The rows of each matrix lie in a flat space through zero, up to rounding. After each matrix: how many dimensions does the smallest such space have?
In the rows, 100 means zero.

0:  94 111 120  96  90 123  92 109  97  92 105  90  95  84 104 105 102  96  75 100 100  98
1: 111  94 134 107  66  88 122  80  83  88  94 141 160  86  69  58 102  76 102  54 102  77
2: 120 134 169  97 109 106 102  96  81 112 108 155 115  81  55 104 117  70  65  63 102  88
3:  96 107  97 107  76  73 114 108 117  58 108 136 116  80  91  77 101 106 133  90  97 102
4:  90  66 109  76 106 100  80 125 127 108 116 104  69  89  92 136  92  58  63 115  86 108
5: 123  88 106  73 100  99  88 107 104  74  75  78  84 111 115  62  81 124 129  92  97  88
6:  92 122 102 114  80  88 106 100 105  82  95  95 107  94  97  86 105 118 116 103 101 101
7: 109  80  96 108 125 107 100 118  92 110 103 133  93  88  87 105 101  76 107 100  92 107
8:  97  83  81 117 127 104 105  92  56  91 100  78 122  88 126  75  99 113 136  99  96  98
9:  92  88 112  58 108  74  82 110  91  92 101 104 106 113 119  84  77 112 101  92 118  80
10: 105  94 108 108 116  75  95 103 100 101  98  83 102  95  84  90  96  91 113 109 100 100
11:  90 141 155 136 104  78  95 133  78 104  83 139 105  70  49  76 118  90 117  96  96  99
12:  95 160 115 116  69  84 107  93 122 106 102 105 116 115  70 108 109 123  76 108 135  90
13:  84  86  81  80  89 111  94  88  88 113  95  70 115 135 126 107  84 127  80 110 120  75
14: 104  69  55  91  92 115  97  87 126 119  84  49  70 126 136 106  89  97 102 113  90 122
15: 105  58 104  77 136  62  86 105  75  84  90  76 108 107 106  70  77 111 140 103  94  77
16: 102 102 117 101  92  81 105 101  99  77  96 118 109  84  89  77 103  97 124  84  87  99
17:  96  76  70 106  58 124 118  76 113 112  91  90 123 127  97 111  97 104  80 103 101  85
18:  75 102  65 133  63 129 116 107 136 101 113 117  76  80 102 140 124  80  87 117  72 138
19: 100  54  63  90 115  92 103 100  99  92 109  96 108 110 113 103  84 103 117 112 100  91
20: 100 102 102  97  86  97 101  92  96 118 100  96 135 120  90  94  87 101  72 100 139  75
21:  98  77  88 102 108  88 101 107  98  80 100  99  90  75 122  77  99  85 138  91  75 123
 -> 12

0: 163  69  97 102  76  84  63  97 127  90 110 127  90  94 137  97 113 125 117  96  90 121
1:  69 178 127 118  94 100  95  75 123 130 117  99  99  84  27  69  96  84  97  88 131 108
2:  97 127 112 147  97  67 113  99  95  91 137 123 124  87  68  89 143 142  64 119 103 147
3: 102 118 147 132 102  92  94 105  88 115  70  97  85  93 100  75  98  77 109  97  87 115
4:  76  94  97 102 132  90 138 110 104 101 105 126  73 124 150 111 102  99 110  84 106 101
5:  84 100  67  92  90 162 115 111 128 122 127  97  87  96 119  83  86  89  68  94 119  62
6:  63  95 113  94 138 115 161  99 112 115 102 100 110 106  83  97  95  97  90  81  62  96
7:  97  75  99 105 110 111  99 121 103 101 121 106  92  91 121  93  97 115 101  93  80 119
8: 127 123  95  88 104 128 112 103 108 105 115 109  81 106  89  84  78 102  96 109 108  85
9:  90 130  91 115 101 122 115 101 105 121 122  97 100  91 110  81 110 116  99 106 115  96
10: 110 117 137  70 105 127 102 121 115 122 114  82 105  86 114  89  71 102 108  61 100  51
11: 127  99 123  97 126  97 100 106 109  97  82 113  79 112 102  97  94  91 107 111 115  68
12:  90  99 124  85  73  87 110  92  81 100 105  79 186  49 102  79 110 120  93 105  67  94
13:  94  84  87  93 124  96 106  91 106  91  86 112  49 106  96 101  93  91 126 116 116 125
14: 137  27  68 100 150 119  83 121  89 110 114 102 102  96 150 113 136  97 121 112 142 117
15:  97  69  89  75 111  83  97  93  84  81  89  97  79 101 113 141 113 107 112 131  81  96
16: 113  96 143  98 102  86  95  97  78 110  71  94 110  93 136 113 134  66 111  95 100 120
17: 125  84 142  77  99  89  97 115 102 116 102  91 120  91  97 107  66 131  73  92  72  73
18: 117  97  64 109 110  68  90 101  96  99 108 107  93 126 121 112 111  73 146  84 110 105
19:  96  88 119  97  84  94  81  93 109 106  61 111 105 116 112 131  95  92  84 137  98 117
20:  90 131 103  87 106 119  62  80 108 115 100 115  67 116 142  81 100  72 110  98 146  91
21: 121 108 147 115 101  62  96 119  85  96  51  68  94 125 117  96 120  73 105 117  91 156
 -> 20

0: 108  97 125  95  94 115 109  95 103  99 111  90  88 103 110  89 110  94  85  96 100 107
1:  97  65  97 116  73  57 100 119  72 103  61  88  78  89 100  89 145 137  78 119 110 117
2: 125  97  78  83  64  76 119 101  84  94 104 120  88  67 117 113 108  83 113  94  84  77
3:  95 116  83 125 105 124  88 109  94 103 103  81  88 122 107  92 113 105  89  89 120 100
4:  94  73  64 105  66  80 110 101  95 110 139 131 104  79 125 101  69  86 103 128  77  60
5: 115  57  76 124  80  96 104 111 101 128 114 118  79  89 123 124  94  95 102 108  84  98
6: 109 100 119  88 110 104  79 120  98 106  95  62 103 102  56 106 132 102  84  92 107 117
7:  95 119 101 109 101 111 120 104 115  97  97  85  88 117 119  78  92  93  93 100 125  87
8: 103  72  84  94  95 101  98 115  97 112 124 128 101  82  96 129  78  79 103  97  61  86
9:  99 103  94 103 110 128 106  97 112 107 139 124 107 104 115 116  57  71 113  95  82  80
10: 111  61 104 103 139 114  95  97 124 139 116 136 101 115 103 153  78  86 144  96  88 126
11:  90  88 120  81 131 118  62  85 128 124 136  50 115 114  67 108 112 110  88 126 107 136
12:  88  78  88  88 104  79 103  88 101 107 101 115  94  96 117 111 103 111 114 119  94 112
13: 103  89  67 122  79  89 102 117  82 104 115 114  96  74 112 127  74  96 103 113  77  77
14: 110 100 117 107 125 123  56 119  96 115 103  67 117 112  43 119 124 105  91  83 104 126
15:  89  89 113  92 101 124 106  78 129 116 153 108 111 127 119  65  81  78  95 114 109  82
16: 110 145 108 113  69  94 132  92  78  57  78 112 103  74 124  81  75  99  98  92  96  71
17:  94 137  83 105  86  95 102  93  79  71  86 110 111  96 105  78  99 104 100  87 105  77
18:  85  78 113  89 103 102  84  93 103 113 144  88 114 103  91  95  98 100  87 130  93 102
19:  96 119  94  89 128 108  92 100  97  95  96 126 119 113  83 114  92  87 130  75  99  95
20: 100 110  84 120  77  84 107 125  61  82  88 107  94  77 104 109  96 105  93  99  88  79
21: 107 117  77 100  60  98 117  87  86  80 126 136 112  77 126  82  71  77 102  95  79  50
 -> 12

0:  80 113  98  83  81  87 130 102  83 109 104  79 101  96 127  89 108 123  84  98 109  85
1: 113  76  96  99 126 122  80  88 132  79 104 111  96 112  74  99  87  66 131  93  95 123
2:  98  96  72  98 109 140 105 111 133  94 103  80 105  84 117  80 104  92 119  94 104 125
3:  83  99  98  73  94  96 125  91 101  95 109  81  99 106 115  85 100 103 103  91 108  96
4:  81 126 109  94  71  74 120 112  62 117  95  87 111  87 127 104 113 132  67 102 109  71
5:  87 122 140  96  74  50  91 105  43 105  87 113 123  98  97 132 105 116  64  96 106  56
6: 130  80 105 125 120  91  83  80 110 105 103 134  67 128  61 108  85  89 110 119  82 111
7: 102  88 111  91 112 105  80  93 109  80  99 109 110 106  81 109  92  74 115  87 100 105
8:  83 132 133 101  62  43 110 109  32 122  88 105 114  94 114 125 112 139  49 106 106  50
9: 109  79  94  95 117 105 105  80 122  94 111 106  76 123  84  88  89  86 120 103  94 115
10: 104 104 103 109  95  87 103  99  88 111  99 106  92 104  99 104 101 111  89 109  97  93
11:  79 111  80  81  87 113 134 109 105 106 106  65 104  86 139  75 111 118  96  95 111 101
12: 101  96 105  99 111 123  67 110 114  76  92 104 130  85  89 113  98  70 116  81 104 110
13:  96 112  84 106  87  98 128 106  94 123 104  86  85  95 125  85 109 130  85 114 100  98
14: 127  74 117 115 127  97  61  81 114  84  99 139  89 125  49 120  81  65 121 102  86 112
15:  89  99  80  85 104 132 108 109 125  88 104  75 113  85 120  82 104  91 116  86 109 116
16: 108  87 104 100 113 105  85  92 112  89 101 111  98 109  81 104  92  81 114  96  96 108
17: 123  66  92 103 132 116  89  74 139  86 111 118  70 130  65  91  81  70 135 104  87 129
18:  84 131 119 103  67  64 110 115  49 120  89  96 116  85 121 116 114 135  59 104 107  63
19:  98  93  94  91 102  96 119  87 106 103 109  95  81 114 102  86  96 104 104 104  99 103
20: 109  95 104 108 109 106  82 100 106  94  97 111 104 100  86 109  96  87 107  99  96 106
21:  85 123 125  96  71  56 111 105  50 115  93 101 110  98 112 116 108 129  63 103 106  62
 -> 4

0:  65  80 115 118 113 123 121 106  87 104 115 100  71 153 158  96  74  87  66  93 106  79
1:  80  71 143  61 107  53  80 106  87  55  96 135 109 115  81 103 129  65  86  99  74  72
2: 115 143  31 111 108  52  81 122  62  87  88  96  61  77  65  81  91  74 111 112  88 115
3: 118  61 111  42  88  65 127  88 108 126 108 113 118  91  88 116 106 144  83  84 120  81
4: 113 107 108  88  37  88 126 105  88 110 116  79  93 137 101  82 119 111 112  79 151 141
5: 123  53  52  65  88 101 109  64  90 167 115  79 126 133  99 136  59 123  92  59 131  97
6: 121  80  81 127 126 109  65  94 118 139 139  43 149 112 108 100  74 135  70  85 125  91
7: 106 106 122  88 105  64  94 117  95  70  99 111  85 127  65  72 101  57 102 108 120  82
8:  87  87  62 108  88  90 118  95  49  60 102  99  89  92 115  98 121 116  85 113 104 109
9: 104  55  87 126 110 167 139  70  60  11 100  83 123 137 133  99  60 111 113 120 135  85
10: 115  96  88 108 116 115 139  99 102 100  37 130 109 117  90 103 107  62 140 114 100 123
11: 100 135  96 113  79  79  43 111  99  83 130  52  93  91  73 104 102 111  86 108  66 111
12:  71 109  61 118  93 126 149  85  89 123 109  93  53 103 127 120  73 144  79 115 112 122
13: 153 115  77  91 137 133 112 127  92 137 117  91 103  30 103  92  91 124  86 105 114 116
14: 158  81  65  88 101  99 108  65 115 133  90  73 127 103  21 109  93 101  94 132 146  65
15:  96 103  81 116  82 136 100  72  98  99 103 104 120  92 109  85  99  99 143  80 146 120
16:  74 129  91 106 119  59  74 101 121  60 107 102  73  91  93  99  33 127 120  94  70  77
17:  87  65  74 144 111 123 135  57 116 111  62 111 144 124 101  99 127 105 114 120 148 103
18:  66  86 111  83 112  92  70 102  85 113 140  86  79  86  94 143 120 114  15 124  44  81
19:  93  99 112  84  79  59  85 108 113 120 114 108 115 105 132  80  94 120 124  41 115 105
20: 106  74  88 120 151 131 125 120 104 135 100  66 112 114 146 146  70 148  44 115  54 122
21:  79  72 115  81 141  97  91  82 109  85 123 111 122 116  65 120  77 103  81 105 122 101
 -> 14
